There are 3 nested groupings, the coarsest first. Each group lies inside one group of the grouping before and may be the whole of it. The rows also spread widely along 8 directions, which tell nothing about the answers.
In the rows, 128 means zero.
Known rows, each followed by its group in each grouping:
133; 111; 135; 110; 124; 144; 127; 136; 111; 133; 117; 117; 132; 127; 130; 128; 121; 132; 139; 136; 134; 132; 118; 127; 141; 112; 135; 128; 149; 123; 129
Vevum zevi mizol
163; 127; 126; 131; 147; 127; 99; 135; 134; 114; 152; 121; 147; 136; 128; 148; 132; 119; 144; 137; 144; 155; 128; 121; 140; 127; 140; 147; 101; 128; 93
pap Gedon pon
111; 80; 139; 120; 123; 162; 142; 141; 109; 118; 114; 101; 158; 131; 156; 134; 122; 151; 141; 163; 150; 122; 111; 116; 146; 127; 114; 128; 131; 146; 146
Vevum Fesol dun
123; 63; 108; 101; 197; 117; 140; 145; 153; 148; 120; 99; 122; 130; 113; 148; 112; 149; 186; 155; 127; 113; 130; 114; 141; 153; 143; 129; 117; 148; 160
pap Gedon Voga
139; 79; 128; 150; 151; 150; 97; 117; 131; 118; 154; 114; 147; 160; 150; 149; 116; 137; 145; 138; 126; 145; 121; 128; 107; 139; 132; 128; 111; 116; 95
Vevum Fesol furom
148; 138; 108; 128; 151; 140; 132; 132; 139; 92; 137; 111; 150; 142; 110; 138; 140; 113; 131; 110; 159; 150; 125; 127; 135; 114; 140; 167; 106; 125; 100
pap Gedon nif
123; 103; 110; 107; 135; 135; 123; 141; 128; 168; 96; 133; 116; 122; 116; 124; 115; 134; 124; 124; 132; 128; 127; 141; 136; 142; 124; 134; 147; 146; 127
pap ket toru
102; 150; 92; 184; 135; 101; 169; 141; 139; 85; 129; 128; 136; 162; 138; 151; 138; 99; 169; 106; 108; 126; 141; 59; 113; 100; 157; 136; 109; 128; 146
pap diti zeg
149; 128; 115; 103; 136; 141; 117; 133; 127; 140; 110; 128; 131; 120; 97; 118; 130; 118; 121; 112; 149; 142; 122; 144; 139; 122; 134; 156; 141; 131; 109
pap ket rem
108; 137; 99; 119; 114; 139; 185; 161; 133; 132; 87; 114; 143; 111; 152; 136; 132; 150; 118; 135; 164; 98; 135; 115; 172; 123; 109; 136; 121; 174; 157
pap Gedon Voga
115; 121; 96; 132; 137; 113; 134; 145; 143; 150; 106; 134; 128; 135; 127; 136; 123; 132; 139; 120; 125; 127; 137; 122; 133; 137; 130; 129; 128; 145; 134
pap diti zeg
83; 92; 116; 130; 109; 172; 126; 146; 119; 158; 85; 122; 129; 140; 152; 128; 105; 147; 96; 126; 137; 132; 122; 133; 122; 151; 102; 130; 139; 152; 120
pap Gedon pon
175; 138; 107; 71; 150; 166; 156; 132; 147; 115; 119; 97; 164; 102; 105; 126; 145; 148; 103; 124; 221; 123; 124; 178; 186; 119; 110; 188; 104; 156; 95
pap Gedon nif
136; 120; 95; 168; 150; 148; 158; 111; 150; 112; 146; 107; 133; 163; 155; 150; 129; 131; 136; 105; 143; 110; 142; 109; 115; 121; 132; 152; 97; 132; 90
pap ket rem
124; 72; 117; 127; 199; 139; 154; 119; 149; 100; 142; 88; 126; 160; 100; 146; 117; 121; 189; 128; 124; 125; 125; 90; 114; 125; 160; 155; 110; 118; 127
pap Gedon pon
141; 80; 170; 81; 121; 179; 102; 110; 96; 152; 110; 108; 123; 119; 100; 111; 103; 127; 133; 139; 141; 136; 102; 144; 145; 125; 130; 141; 165; 120; 100
Vevum Fesol dun
86; 91; 85; 123; 164; 98; 81; 177; 137; 147; 91; 151; 130; 138; 94; 131; 121; 121; 138; 121; 92; 175; 122; 133; 93; 158; 143; 115; 143; 129; 168
pap Gedon Voga
95; 75; 78; 132; 152; 142; 119; 146; 144; 138; 103; 132; 147; 149; 130; 131; 119; 155; 111; 114; 125; 142; 127; 159; 94; 152; 114; 122; 134; 133; 137
Vevum Fesol furom
157; 164; 39; 126; 174; 25; 128; 188; 178; 148; 121; 173; 122; 106; 92; 146; 154; 125; 161; 110; 98; 139; 168; 123; 147; 132; 154; 103; 115; 144; 168
pap Gedon pon
131; 106; 131; 123; 114; 160; 124; 110; 115; 147; 115; 125; 114; 137; 122; 124; 109; 126; 122; 107; 121; 125; 122; 135; 125; 122; 131; 129; 155; 117; 96
Vevum Fesol furom
81; 120; 116; 115; 139; 123; 136; 188; 106; 69; 90; 122; 173; 125; 96; 122; 146; 104; 151; 145; 142; 175; 102; 87; 130; 107; 143; 153; 139; 138; 203
pap Gedon pon
112; 97; 108; 136; 133; 100; 139; 139; 133; 204; 102; 139; 71; 130; 141; 136; 96; 137; 169; 130; 73; 87; 152; 87; 137; 145; 143; 88; 157; 146; 150
pap ket rem
156; 156; 125; 108; 121; 123; 143; 140; 124; 132; 119; 122; 124; 109; 115; 132; 133; 116; 142; 127; 146; 123; 132; 111; 177; 108; 141; 143; 132; 142; 123
pap Gedon nif

New rows. What belongs after each?
147; 135; 118; 146; 112; 114; 95; 141; 126; 170; 127; 147; 116; 129; 153; 140; 119; 126; 129; 130; 113; 134; 141; 119; 139; 138; 129; 112; 128; 139; 106
pap ket rem
131; 107; 88; 133; 160; 121; 157; 129; 145; 114; 127; 120; 134; 140; 114; 136; 130; 132; 154; 110; 124; 119; 135; 122; 124; 117; 143; 131; 129; 122; 137
Vevum Fesol furom
159; 107; 109; 113; 147; 125; 126; 139; 139; 135; 133; 122; 149; 118; 135; 140; 133; 151; 140; 147; 151; 123; 134; 147; 154; 132; 122; 124; 116; 141; 122
Vevum Fesol dun
115; 142; 81; 135; 128; 112; 152; 157; 142; 138; 98; 141; 122; 126; 120; 134; 132; 125; 125; 103; 122; 125; 144; 113; 136; 124; 131; 127; 131; 144; 139
pap Gedon pon
137; 166; 110; 122; 127; 97; 172; 144; 130; 113; 107; 129; 126; 116; 100; 127; 140; 103; 167; 113; 132; 117; 138; 85; 166; 90; 155; 145; 137; 139; 153
pap diti zeg
111; 112; 102; 127; 124; 87; 102; 163; 127; 204; 90; 162; 87; 119; 124; 128; 108; 128; 148; 125; 73; 123; 144; 111; 128; 151; 140; 88; 165; 143; 160
pap ket rem
141; 149; 145; 143; 87; 145; 130; 124; 99; 105; 130; 127; 137; 132; 140; 131; 130; 107; 133; 122; 129; 134; 119; 99; 145; 93; 139; 131; 141; 118; 112
Vevum Fesol furom
107; 106; 108; 121; 103; 132; 155; 148; 122; 172; 90; 132; 121; 114; 160; 129; 111; 160; 123; 138; 123; 94; 136; 126; 154; 135; 110; 101; 154; 158; 153
Vevum Fesol furom
176; 149; 111; 113; 140; 96; 145; 128; 148; 166; 129; 130; 96; 108; 114; 145; 124; 124; 161; 119; 120; 98; 154; 113; 174; 120; 148; 122; 124; 141; 108
pap Gedon Voga
143; 128; 128; 148; 126; 138; 104; 127; 131; 135; 140; 123; 128; 144; 150; 151; 119; 121; 131; 126; 130; 139; 132; 117; 131; 133; 133; 132; 109; 132; 85
pap Gedon Voga
133; 120; 129; 131; 116; 163; 109; 129; 117; 135; 119; 121; 143; 137; 146; 132; 123; 128; 108; 126; 155; 142; 119; 136; 132; 131; 116; 150; 125; 138; 95
pap ket rem
121; 96; 107; 82; 124; 100; 111; 167; 123; 220; 80; 152; 91; 96; 121; 117; 103; 157; 139; 144; 94; 111; 137; 149; 157; 147; 125; 79; 180; 146; 166
Vevum zevi mizol
106; 77; 151; 118; 127; 199; 151; 107; 109; 136; 107; 86; 125; 145; 142; 126; 102; 135; 131; 133; 155; 109; 109; 112; 132; 125; 119; 159; 141; 140; 108
pap ket rem
114; 73; 133; 107; 153; 135; 128; 129; 130; 170; 109; 108; 114; 132; 128; 133; 99; 144; 167; 152; 125; 112; 125; 115; 145; 148; 130; 130; 137; 149; 136
pap diti zeg
105; 94; 123; 131; 150; 153; 138; 131; 126; 117; 120; 103; 129; 151; 124; 137; 114; 123; 149; 125; 132; 133; 120; 104; 122; 130; 140; 147; 126; 130; 126
pap Gedon nif
150; 150; 119; 154; 121; 108; 99; 152; 121; 111; 143; 139; 152; 135; 147; 147; 143; 110; 139; 137; 131; 158; 131; 103; 137; 118; 139; 132; 110; 132; 122
pap ket rem
90; 123; 130; 107; 101; 132; 107; 164; 101; 147; 73; 142; 135; 117; 110; 111; 120; 115; 123; 133; 129; 157; 110; 120; 138; 130; 127; 132; 163; 145; 160
pap diti zeg
106; 116; 112; 119; 94; 160; 146; 158; 112; 125; 91; 121; 171; 115; 166; 127; 132; 161; 95; 147; 169; 127; 117; 144; 154; 128; 94; 130; 134; 162; 151
Vevum Fesol furom
135; 127; 96; 119; 154; 110; 134; 159; 142; 118; 122; 123; 145; 127; 118; 140; 139; 130; 145; 132; 146; 139; 132; 122; 149; 128; 136; 142; 113; 145; 142
pap Gedon nif
131; 122; 172; 123; 109; 137; 132; 152; 95; 110; 130; 102; 148; 118; 160; 145; 123; 124; 171; 186; 144; 133; 115; 65; 181; 111; 134; 132; 120; 151; 150
pap Gedon pon
172; 146; 137; 142; 75; 111; 95; 136; 115; 185; 137; 152; 119; 109; 191; 150; 116; 148; 123; 154; 116; 114; 146; 126; 175; 135; 114; 83; 130; 149; 97
Vevum Fesol furom
132; 125; 133; 65; 118; 117; 110; 185; 109; 155; 82; 130; 152; 78; 111; 121; 132; 140; 133; 171; 161; 148; 112; 138; 191; 134; 119; 132; 146; 168; 179
pap Gedon Voga
133; 98; 138; 119; 119; 143; 97; 135; 110; 144; 121; 128; 136; 127; 135; 130; 114; 133; 133; 143; 125; 144; 116; 132; 135; 133; 127; 119; 145; 127; 121
Vevum Fesol furom
159; 121; 135; 118; 136; 119; 92; 145; 127; 145; 136; 129; 135; 121; 133; 144; 124; 128; 146; 154; 135; 148; 129; 121; 156; 137; 133; 127; 115; 139; 109
pap Gedon pon
129; 124; 140; 147; 104; 144; 112; 134; 107; 129; 133; 125; 136; 142; 164; 141; 122; 129; 130; 139; 125; 138; 124; 115; 131; 113; 130; 117; 135; 123; 112
Vevum zevi mizol
112; 172; 102; 109; 113; 46; 77; 227; 105; 119; 85; 179; 156; 92; 88; 123; 157; 93; 147; 149; 104; 201; 118; 101; 152; 120; 155; 109; 155; 142; 220
pap Gedon nif
156; 164; 106; 149; 146; 145; 119; 126; 138; 50; 150; 121; 169; 154; 94; 137; 159; 84; 117; 85; 163; 180; 122; 126; 110; 94; 149; 186; 96; 102; 77
pap Gedon pon
113; 125; 111; 154; 139; 143; 101; 130; 128; 86; 126; 126; 158; 165; 110; 134; 136; 98; 126; 100; 139; 177; 115; 122; 91; 121; 142; 165; 116; 113; 102
pap diti zeg
164; 143; 95; 157; 163; 110; 128; 141; 155; 85; 165; 120; 163; 148; 141; 162; 150; 122; 149; 128; 150; 147; 142; 110; 137; 120; 140; 148; 73; 131; 101
pap Gedon pon
122; 133; 85; 111; 150; 109; 152; 169; 142; 116; 100; 129; 146; 115; 105; 130; 142; 130; 136; 124; 145; 137; 134; 121; 150; 121; 134; 143; 125; 148; 160
pap Gedon pon
115; 143; 94; 176; 120; 130; 152; 152; 140; 102; 136; 119; 157; 152; 183; 160; 139; 136; 125; 130; 147; 127; 141; 97; 137; 125; 121; 134; 87; 152; 122
pap Gedon nif
113; 94; 93; 107; 149; 87; 84; 186; 132; 179; 93; 154; 133; 111; 122; 130; 123; 143; 144; 156; 108; 151; 131; 135; 134; 162; 128; 102; 144; 155; 183
pap ket rem
153; 101; 127; 113; 144; 133; 118; 142; 131; 150; 131; 112; 146; 119; 153; 142; 123; 152; 145; 163; 156; 123; 129; 128; 162; 141; 118; 136; 112; 155; 127
pap ket rem
139; 68; 121; 113; 178; 141; 125; 132; 139; 127; 143; 99; 143; 146; 138; 144; 119; 154; 162; 154; 140; 127; 123; 136; 128; 134; 134; 130; 117; 127; 127
Vevum zevi mizol
143; 179; 137; 148; 88; 169; 117; 135; 104; 64; 132; 123; 174; 139; 133; 133; 152; 93; 91; 111; 178; 175; 114; 116; 140; 90; 125; 178; 109; 123; 80
pap Gedon pon
133; 164; 54; 178; 150; 108; 165; 150; 171; 72; 142; 126; 185; 154; 157; 159; 165; 132; 120; 103; 172; 136; 149; 123; 126; 116; 121; 159; 67; 148; 116
pap diti zeg
118; 116; 110; 140; 123; 134; 100; 152; 123; 138; 113; 138; 147; 137; 146; 137; 127; 130; 111; 133; 138; 154; 124; 134; 121; 141; 119; 134; 125; 144; 120
pap ket toru
77; 129; 112; 180; 103; 136; 102; 157; 110; 106; 109; 145; 141; 164; 143; 138; 125; 99; 116; 109; 101; 174; 121; 89; 86; 125; 136; 126; 130; 120; 127
pap Gedon pon
131; 155; 82; 127; 127; 135; 155; 136; 139; 128; 101; 135; 130; 128; 107; 121; 141; 116; 103; 82; 147; 124; 137; 137; 131; 110; 129; 156; 137; 134; 114
pap ket rem
151; 125; 106; 120; 154; 94; 147; 148; 133; 102; 133; 124; 144; 121; 104; 135; 145; 119; 178; 137; 124; 130; 131; 102; 150; 103; 154; 126; 130; 126; 161
Vevum Fesol dun
146; 83; 128; 99; 184; 128; 62; 124; 134; 144; 131; 130; 106; 142; 51; 123; 111; 97; 157; 106; 101; 179; 118; 141; 96; 143; 167; 147; 145; 93; 94
pap Gedon pon
